The rows are grouped in 3 different ways at once. Each group adds its own fixed numbers to the row, and there is some noise. The rows also spread widely along 9 directions, which tell nothing about the answers.
In the rows, zero is written as 128.
Known rows, each followed by its group in each grouping:
[150 143 117 128 142 148 126 123 141  76 123 134  97 113 159 145 135 114
 146 178  97 104 129 146 132  94 101 125 137 128 185]	gove U N
[141 149 139 129 127 107 155  93 170 107 114 115  87 136 174 131 181 121
 141 118  85  91 112 136 101 132 120 148 125  96 191]	ledo S X
[150 133  93 158 177 165 118 148 131  93 132 155  88  75 168 113 107  97
 144 174  98 115 109 210 147  88 118 123 136 114 158]	gove C V
[133 158  93  91 121 135 170  81 162 137 130 134  92 123 183  83 139 126
 164 148  71 125 108 119 144 109 152 149  96 132 200]	pevir A N
[148 142 146  68 131 157 146 102 132 114 114 174 106 116 151 142 107 127
 139 184  93 140 126 114 156 101 115 122 101 136 187]	ledo T V
[ 93 107  76 133 133 131 135 107 146 142 124 145 102  60 166 106 131 118
  94 133  94 107 115 132 119 123 128 139 144 113 199]	Fup C X
[141 131 176 154 157 133 143 158 116 144 135 143 123 164 116 189  80 143
  96 128  85 141  85 165 176 136 122  93 104  86 129]	Fup S X
[133 133 135 140 146 154 135 119 157 112 107 102  64 136 134 110 123 135
 143 133 108 135 117 161 130 150 124 142 150 103 155]	pevir T X
[108 117 173  93 117 119 117  92 127 105 101 171 125  98 129 179  86 126
  89 168  98 130 141  96 121  95  82  97 120 110 214]	ledo Q V
[ 85 116 122 159 128 144 133 163 102 124 134 176 111 105 116 123  87 137
  75 134 112 140 109 129 150 109 141 113 142  92 154]	ledo A V
[100 122 159 145  98 117 132 143 128 104 118  99  95 187  94 158 105 147
 123 123 109 155 129  99 123 120 124 112 153  86 170]	Fup Q N
[ 86 122 140  77  86 103 127  84 105 122 115 190 110 121 122 138  75 139
 106 180  90 161 132  78 116  61 106 119  85 111 251]	pevir U X
[126 130 132  97 147 194 150 151 120  97 113 220 163  86 126 151 120 150
  79 165 116  94 140 116 174 110 116 124 138 146 152]	gove U X
[131 160  88 125 112 172 160 160 145  77 120 131  80 150 137  80 159 141
 169 146 123 130 129 116 145 109 155 160 154 125 153]	ledo A N
[158 153 123 134 153 138 152 139 120 112 152 163 125 144 176 148 136 120
 153 164  65 112 102 152 169  84 143 130  98 129 170]	gove Q N
[108 124 146 129 145 170 153 124 166 152 110 105  94 139 107 100 110 150
  93  91 103 135 106 147 153 188 140 124 154 107 129]	pevir U X
[133 151 103 121 129 169 168 144 158  89 112 135  92 141 139  70 184 140
 159 123 119 106 138 134 125 127 163 168 157 120 148]	Fup C X
[113 132 136 137 145 116 144  89 163 131 127 111  88  98 175 113 156 106
 102 112  85  91 112 142 106 143 125 123 138 103 183]	ledo U V
[119 141 161 108 128 159 143 112 164  68  79 152 104 107 121 112 141 137
 104 142 128 100 164 119 105 132 110 127 158 109 159]	ledo A V
[ 91 106  76 132 105 150 128 140 131 127 126 132  90  85 140 119 129 133
 107 128 118 131 112 102 140 123 131 155 168 117 192]	ledo Q X
[134 136 122 113 136 146 139 111 147 116 122 128 115 110 158 151 139 122
 118 152  90 104 122 116 139 124 112 115 134 131 177]	Fup U N
[106 141 119 124 164 169 155 140 131  96 112 217 121  94 134  45 124 121
 115 152  98 122 137 165 131  94 158 134 110 122 154]	ledo C V
[130 142 109 188 122 107 137 160 102 104 161 129  69 155 162 134 136 108
 157 139  93 127  94 166 125  74 154 138 134  74 174]	gove S V
[125 137 150 117 140 125 153 107 151 152 130 120 105 142 142 145  86 137
 110 133  72 151  88 137 169 140 125  97  95 105 164]	ledo A N
[ 76 113  93 188  92 119 143 187  88 142 164 119  69 173 115 119 121 151
 120 102 116 170  85 112 148 114 180 153 159  75 163]	ledo T X
[109 121 144 141 138 162 136 140 138 116 107 116  82 136 105 100  97 138
 117 128 119 152 127 148 135 155 144 120 161  97 132]	Fup T V
[ 93 112 117 138  98 114 116 138  84 146 150 150  89 121 126 175  46 132
 101 163  98 172  96 110 156  73 118 101 122  84 198]	pevir A V
[ 86 129 208  95 132 127 152 101 140  95  81 196 143 137  92 124 113 156
  62 130 104 118 159 102 108 131 110 108 108 103 176]	ledo U X

New rows. What belongs after each?
[153 150 201 148 165 104 120  96 144  72 101 135  84 143 152 158 130 110
 138 161  89  98 143 171  84 104  92 107 114  87 176]	pevir T V
[143 143 152  95 156 154 132 105 149  98 103 163 111 103 141 129 110 126
 119 170  98 120 127 151 142 114  97 117 107 130 181]	ledo U X
[139 142 197 105 127 118 152 104 146 103 107 140 112 154 139 174 146 136
 112 135  93 108 137 102 118 131 112 113 125 104 171]	ledo T V
[121 133 181 105 134 128 137  98 139 109 104 148 124 140 118 173  97 136
  97 153  86 123 134 112 127 120  90  89 112 111 183]	pevir U N
[105 111 142 137 124 110 113 103 137 121 114 126 111 113 137 171  94 120
  99 151  87 127 125 119 117 113  93 100 132 101 200]	Fup Q N
[174 142 162 119 153 150 130 111 160  94 117 110  96 125 163 173 133 115
 143 153  95 103 124 159 142 127  96 114 144 120 162]	gove Q V
[142 129 168 135 180 156 141 147 145 124 117 149 119 126 124 155  93 136
  97 134  91 133 102 182 167 144 109  94 113 107 126]	ledo C X
[122 133 153 165 172 142 123 153 114  87 118 188 138 119 130 142 101 121
 103 164  91 112 132 167 141  94 117 104 113 111 153]	Fup Q N
[111 111 185 105 133 153 127 119 158  97  81 135 112 116  87 152  85 138
  80 134 121 142 150 126 122 150  85  88 155  96 148]	ledo C V
[109 114 107 132 143 170 163 150 151 158 128 138 121 102 130 118 131 148
  81  93 103 122  97 131 169 171 149 128 155 114 132]	ledo C X
[ 91 108 168 151 145  54 128  47 175 111 101 127 122  86 175 162 141 103
  67 122  59  67 140 137  50 120  80 103 120  75 223]	gove C N
[118 122 136 125 150 153 138 124 161 114 106 135 113 107 129 134 108 128
 103 138  94 124 125 141 140 144 106 104 138 112 154]	ledo C N
[132 129 120 189 141 182 130 202 118  99 139 116  91 142 122 146 143 131
 123 109 130 112 116 150 152 135 144 134 200 100 107]	pevir Q V
[ 68 118  87 112 103 172 146 115 149 137  99 136  70 107  97  37  71 153
 112 128 123 180 120 125 142 141 153 151 145 104 176]	pevir A X
[ 94 126 137 144 164 113 146  79 174 144 112 121  83 106 157  58 126 121
 108 100  74 123 102 180 110 160 145 140 108  99 179]	ledo Q X
[138 111 123  73 130 135 146  76 171 169 119 117 128  73 171 195 123 131
  82 132  81 103 107 100 154 155  91 106 131 131 193]	Fup C X
[113 126 170 182 194 118 137 123 156 119 112 131 116 133 133 116 105 119
  91 115  73 111 113 203 115 146 125  90 114  80 129]	Fup C N
[153 150 106  89 129 161 132  95 172  78  90 120  79 105 162 111 128 111
 175 184 102 130 131 134 129 111  94 139 125 132 199]	ledo S N
[123 131 168 111 139 170 148 150 124  99  99 180 132 146  95 144 107 161
  99 148 120 131 142 116 159 137 127 120 133 118 134]	Fup T X
[164 161 176  96 151 128 145 116 113 103 137 185 129 138 165 173 132 117
 128 177  74 107 116 131 152  75 113 100  81 130 180]	ledo U V
[138 132 168 142 156 141 131 136 130 121 124 148 125 126 133 187 122 134
  88 133  93  97 114 143 146 130 100 103 132 108 150]	pevir U X
[138 148 168  74 119 145 164  97 152 126 110 150 126 134 134 155 124 143
 107 142  96 116 132  98 153 132 123 109 120 121 161]	Fup A V
[150 153 131 110 116 145 155 151 112 114 145 136 103 196 132 141 115 140
 178 161  88 163 105 117 177  87 153 129 104 126 166]	Fup Q N
[104 119 112 131 116 154 112 129 139  72 100 146  89  79 138 118 136 115
 117 157 131 112 152 115 100 101 106 141 180 115 194]	ledo Q V
[ 86 114  92 135 102 105 127  87 142 148 129 109  77  77 165 121 115 113
  98 132  98 120 111 107 109 115 126 129 149  91 213]	Fup A V
[114 141 154 137 163 155 149 137 132 121 126 164 116 124 130  95 120 128
  97 126  93 118 115 162 143 132 145 111 122 109 139]	ledo U V
[150 151 140  68 156 167 148  89 160 109 102 168 131  98 160 127 124 125
 124 175  79 108 130 124 155 124 102 112  99 154 181]	ledo U N
[115 138 187 121 148 140 146 122 121  90 101 202 132 130 121 134 115 137
  96 155  97 109 154 127 118 110 121 113 115 104 160]	pevir T V
[ 60  94 130  94 115 181 135 130 123 158 104 162 117  95  68  94  28 149
  55 134 117 189 122 107 170 155 137  92 145 114 152]	Fup U V
[106 114 141 118 128  89 138  78 148 132 122 152 118  77 178 162 139 109
  81 135  74  91 121 113  97 106 104 109 119 100 217]	ledo C V
[119 131  81 163 135 144 125 125 139 108 132 100  41 108 169  80 141 104
 166 142 104 127 115 164 108 112 146 157 162 100 181]	pevir T V
[117 132 123 143 150 131 170 102 167 178 146  89 106 136 169 127 154 128
 103  83  61  98  85 135 147 177 153 123 132 109 151]	pevir U N
[136 143 115 111 132 184 160 139 163  99 112 122 113 126 139 117 175 137
 123 125 115  94 131 104 145 156 132 138 171 138 145]	ledo U N
[102 129 138 157 155 166 149 164 122 117 123 168 109 131 105  94  97 135
 103 123 105 140 124 164 142 123 153 114 138  93 123]	pevir C V
[139 149 159 104 108 130 158 122 142 128 136  97  83 180 136 147 144 136
 142 120  97 137 110 104 142 131 137 117 137 108 166]	ledo U V
[146 138 159  66 134 136 147  65 167 127  96 117  99 138 148 141  99 130
 143 170  76 147 127 118 144 138 104 109  94 130 191]	Fup T N
[116 119  96 174 148 140 118 129 137 145 137  99  59  97 155 118  93 101
 123 132  93 140  85 181 134 130 125 122 150  85 165]	pevir S V
[157 146 200 148 170 121 148 114 172  97 110 105 107 151 146 159 161 120
 113 109  88  79 135 170 103 153 108 101 141  89 127]	Fup C V
[129 129 120 152 156 181 141 181 121  95 122 172 130 123 119 142 110 135
 114 152 107 119 126 149 159 112 124 113 146 116 126]	pevir C N
[122 134 189 121 118 139 158 145 126 131 121 139 130 169  98 180 102 157
  78 113 105 133 123 100 157 143 134  93 139  90 126]	Fup A V
[120 138  89  92  97 191 134 132 143  71  93 153  87  86 131 105 131 132
 140 172 143 118 161  95 123  98 117 154 179 131 181]	pevir A V
[128 119 113 127 155 156 129 129 141 145 132 122  79  95 141 116  77 114
 121 145  91 160  90 173 161 130 122 104 129 108 157]	ledo C V
[160 153 162 131 163 178 167 170 134  91 130 170 127 155 127 132 136 137
 135 135 103 110 126 170 165 119 149 116 135 116 105]	gove C V
[119 134 126 127 143 148 141 118 155 103 103 140 104 114 138 105 115 126
 127 145  92 131 120 146 131 132 118 123 124 108 168]	ledo S N
[163 124  88 111 170 212 109 131 181  86  89 115  80  44 155 122 122 114
 137 168 128 111 124 182 149 147  75 131 177 145 154]	ledo C X
[157 153  96 108 141 171 155 124 142 138 136 127  71 126 166  94 110 113
 174 158  86 151  92 164 171 117 148 139 114 122 162]	pevir S V
[ 78 117  69 178 114 125 123 144 114  93 125 135  75 110 145  80 137 118
 139 150 112 125 128 124  97  92 151 156 158  99 198]	Fup T N
[150 145 111 131 155 163 135 126 141  81 118 174 112  65 178 134 142 111
 120 171 106  77 132 159 138  91 115 133 144 128 165]	gove A V
[128 123 173  96 154 200 141 144 147 100  84 186 167 108  96 174  92 155
  75 154 111 111 155 113 171 151  92  98 147 140 128]	pevir Q N
[130 137 146 163 158 147 157 151 163 106 119 107 103 155 132 115 151 134
 122 100  97 112 113 163 132 158 139 118 152  96 118]	ledo C N
[144 137 103  86 113 144 155  92 164 145 125 109 101 100 175 157 151 137
 122 134  99 104 107  99 154 136 121 140 143 130 187]	Fup A X
[118 139 136 136 151 123 145 109 144 114 120 144 121 122 155 125 143 118
 108 139  82  93 125 132 118 121 127 116 121 116 175]	Fup U N
[115 118 164  89 129 176 132 118 162  97  81 136  99 111  92 123  81 137
 102 145 121 154 148 129 135 150  98  99 152 111 149]	ledo C V
[158 138 158  66 127 138 152  73 166 131 105 113 112 134 161 179 123 133
 135 164  75 121 126  97 149 143  97 107 111 135 187]	Fup T N
[116 119 192 104 137 171 126 109 178  86  60 121 100 111  87 139  86 138
  84 132 129 136 151 134 117 178  80  96 163  95 141]	ledo S V
[134 154 158 114 112 129 176 101 167 140 121  90  74 187 141 111 148 136
 153  98  84 134 108 126 129 155 155 136 130  88 155]	pevir S V
[ 79 103 153 131 141 165 137 119 162 129  87 141 127  90  97 129 113 152
  38  98 119 100 141 119 122 186 110 116 176 105 144]	pevir U X
[115 128 133 124 126 138 177 124 149 155 145 121 135 144 149 159 153 145
  91  97  78  98 101  96 160 162 151 116 146 118 152]	gove U N
[124 126 135  56 124 156 168  60 188 170 114 103 101  98 160 114 123 133
 103 117  82 121 110 109 157 179 130 119 136 137 181]	gove U V
[164 169 192 107 147 145 153 115 148  79 102 152 109 159 133 144 131 135
 141 155 103 106 145 144 131 107 115 115 113 109 148]	pevir A V
[114 139 159 137 131 138 143 137 131  87 111 161 109 137 129 115 138 129
 116 135 106 116 140 129 117 110 138 130 137 104 164]	ledo Q V
[ 88 122 110 132 125 139 141 121 146  94 107 167 108  80 144  94 148 120
  98 132 111 101 145 114  93 112 132 140 156 106 184]	ledo C V
[115 122  93 122 132 140 141  97 180 109 105 107  88  88 167 102 156 114
 131 134  98 103 130 130 102 137 114 140 155 117 190]	ledo C N
[ 38  94 106 162 116 109 118 105 132 131 108 146  88 100 115  68  72 125
  91 129  91 162 128 129  96 113 138 130 131  82 208]	pevir Q N
[164 153 187 136 142 107 134 101 154  87 116  86  60 173 160 150 149 114
 166 145  91 119 123 158 103 123 108 118 124  92 172]	ledo T V
[ 96 121 182 129 144 146 136 107 173  89  76 125 131 122  98 136 132 140
  65 112 118  91 165 110  97 175  99 104 168 102 145]	Fup U N
[125 130 151 101 139 161 151  99 165 130  98 144 113 102 138 129 111 129
  98 131  94 115 126 132 136 154 116 114 133 111 157]	pevir S V
[106 114 126 145 131 129 126 130 137 131 124 116  80 113 133 128  96 119
 110 129  99 149 106 148 125 124 124 108 145  87 171]	ledo C V
[131 123 197  91 155 151 124  95 172  79  61 154 125 105 101 155  95 138
  87 158 113 117 163 145 111 141  67  93 131 111 160]	Fup C X
[124 124 109 151 145 159 133 154 117 137 153 139 106 103 148 145 111 119
 102 137  98 119  94 153 164 118 136 112 150 113 150]	gove U V
[133 137 107 140 139 131 134 135 115 112 140 149  98 128 165 140 125 120
 147 172  83 133 104 134 147  89 133 130 111 117 185]	ledo T N
[ 92 114 144 115  99 115 146 106 134 132 121 139 108 132 123 150 114 145
  88 120 100 127 119  96 126 125 123 124 139 100 197]	gove U X
[ 87 133 121 149  99 110 136 139 105  69 113 194 108 112 140 123 154 117
 108 152 115 101 149  97  81  64 133 147 141  86 206]	ledo S V
[134 128 196 126 162 147 136 129 130 129 118 147 142 127 119 192  99 133
  64 130  93 105 121 139 153 150 102  72 132 107 133]	Fup U V
[130 137 121 130 136 149 129 139 118 112 136 148  95 112 148 133 117 115
 124 157 101 127 110 138 149  98 125 116 132 117 171]	ledo U V
[ 79 117  96 133 134 125 149 114 141 138 124 169 120  86 152  88 120 123
  94 131  78 123 115 126 126 115 145 127 118 110 191]	ledo C N
[ 84 107 110 155 164 129 124 120 120 137 127 184 118  60 145  97  81 106
  73 145  83 123 113 173 126 102 133 103 113  97 176]	Fup C V
[116 134 102  89 116 150 150  91 156 126 111 128  66 108 144  64 107 121
 156 151  97 156 128 133 123 112 140 140 126 115 193]	pevir C V
[130 144 113 150 148 149 154 147 124 148 146 137  90 139 141 112  99 139
 129 127  89 145  84 167 177 121 156 132 115 105 143]	pevir A X
[114 124  70 149 144 108 124  84 148 139 145 110  68  87 199  90 110  93
 155 158  61 134  89 176 128  93 135 141 107 111 223]	gove Q N
[122 122 149  85 103 163 112 127 126  54  81 166 138 107 102 190 111 137
 101 192 132 109 175  66 121  94  67 105 161 133 191]	Fup U N
[131 122 103  98 135 158 139 104 148 137 118 125 104  96 158 146 108 127
 123 161  90 129 112 114 158 140 115 121 134 136 180]	Fup T N
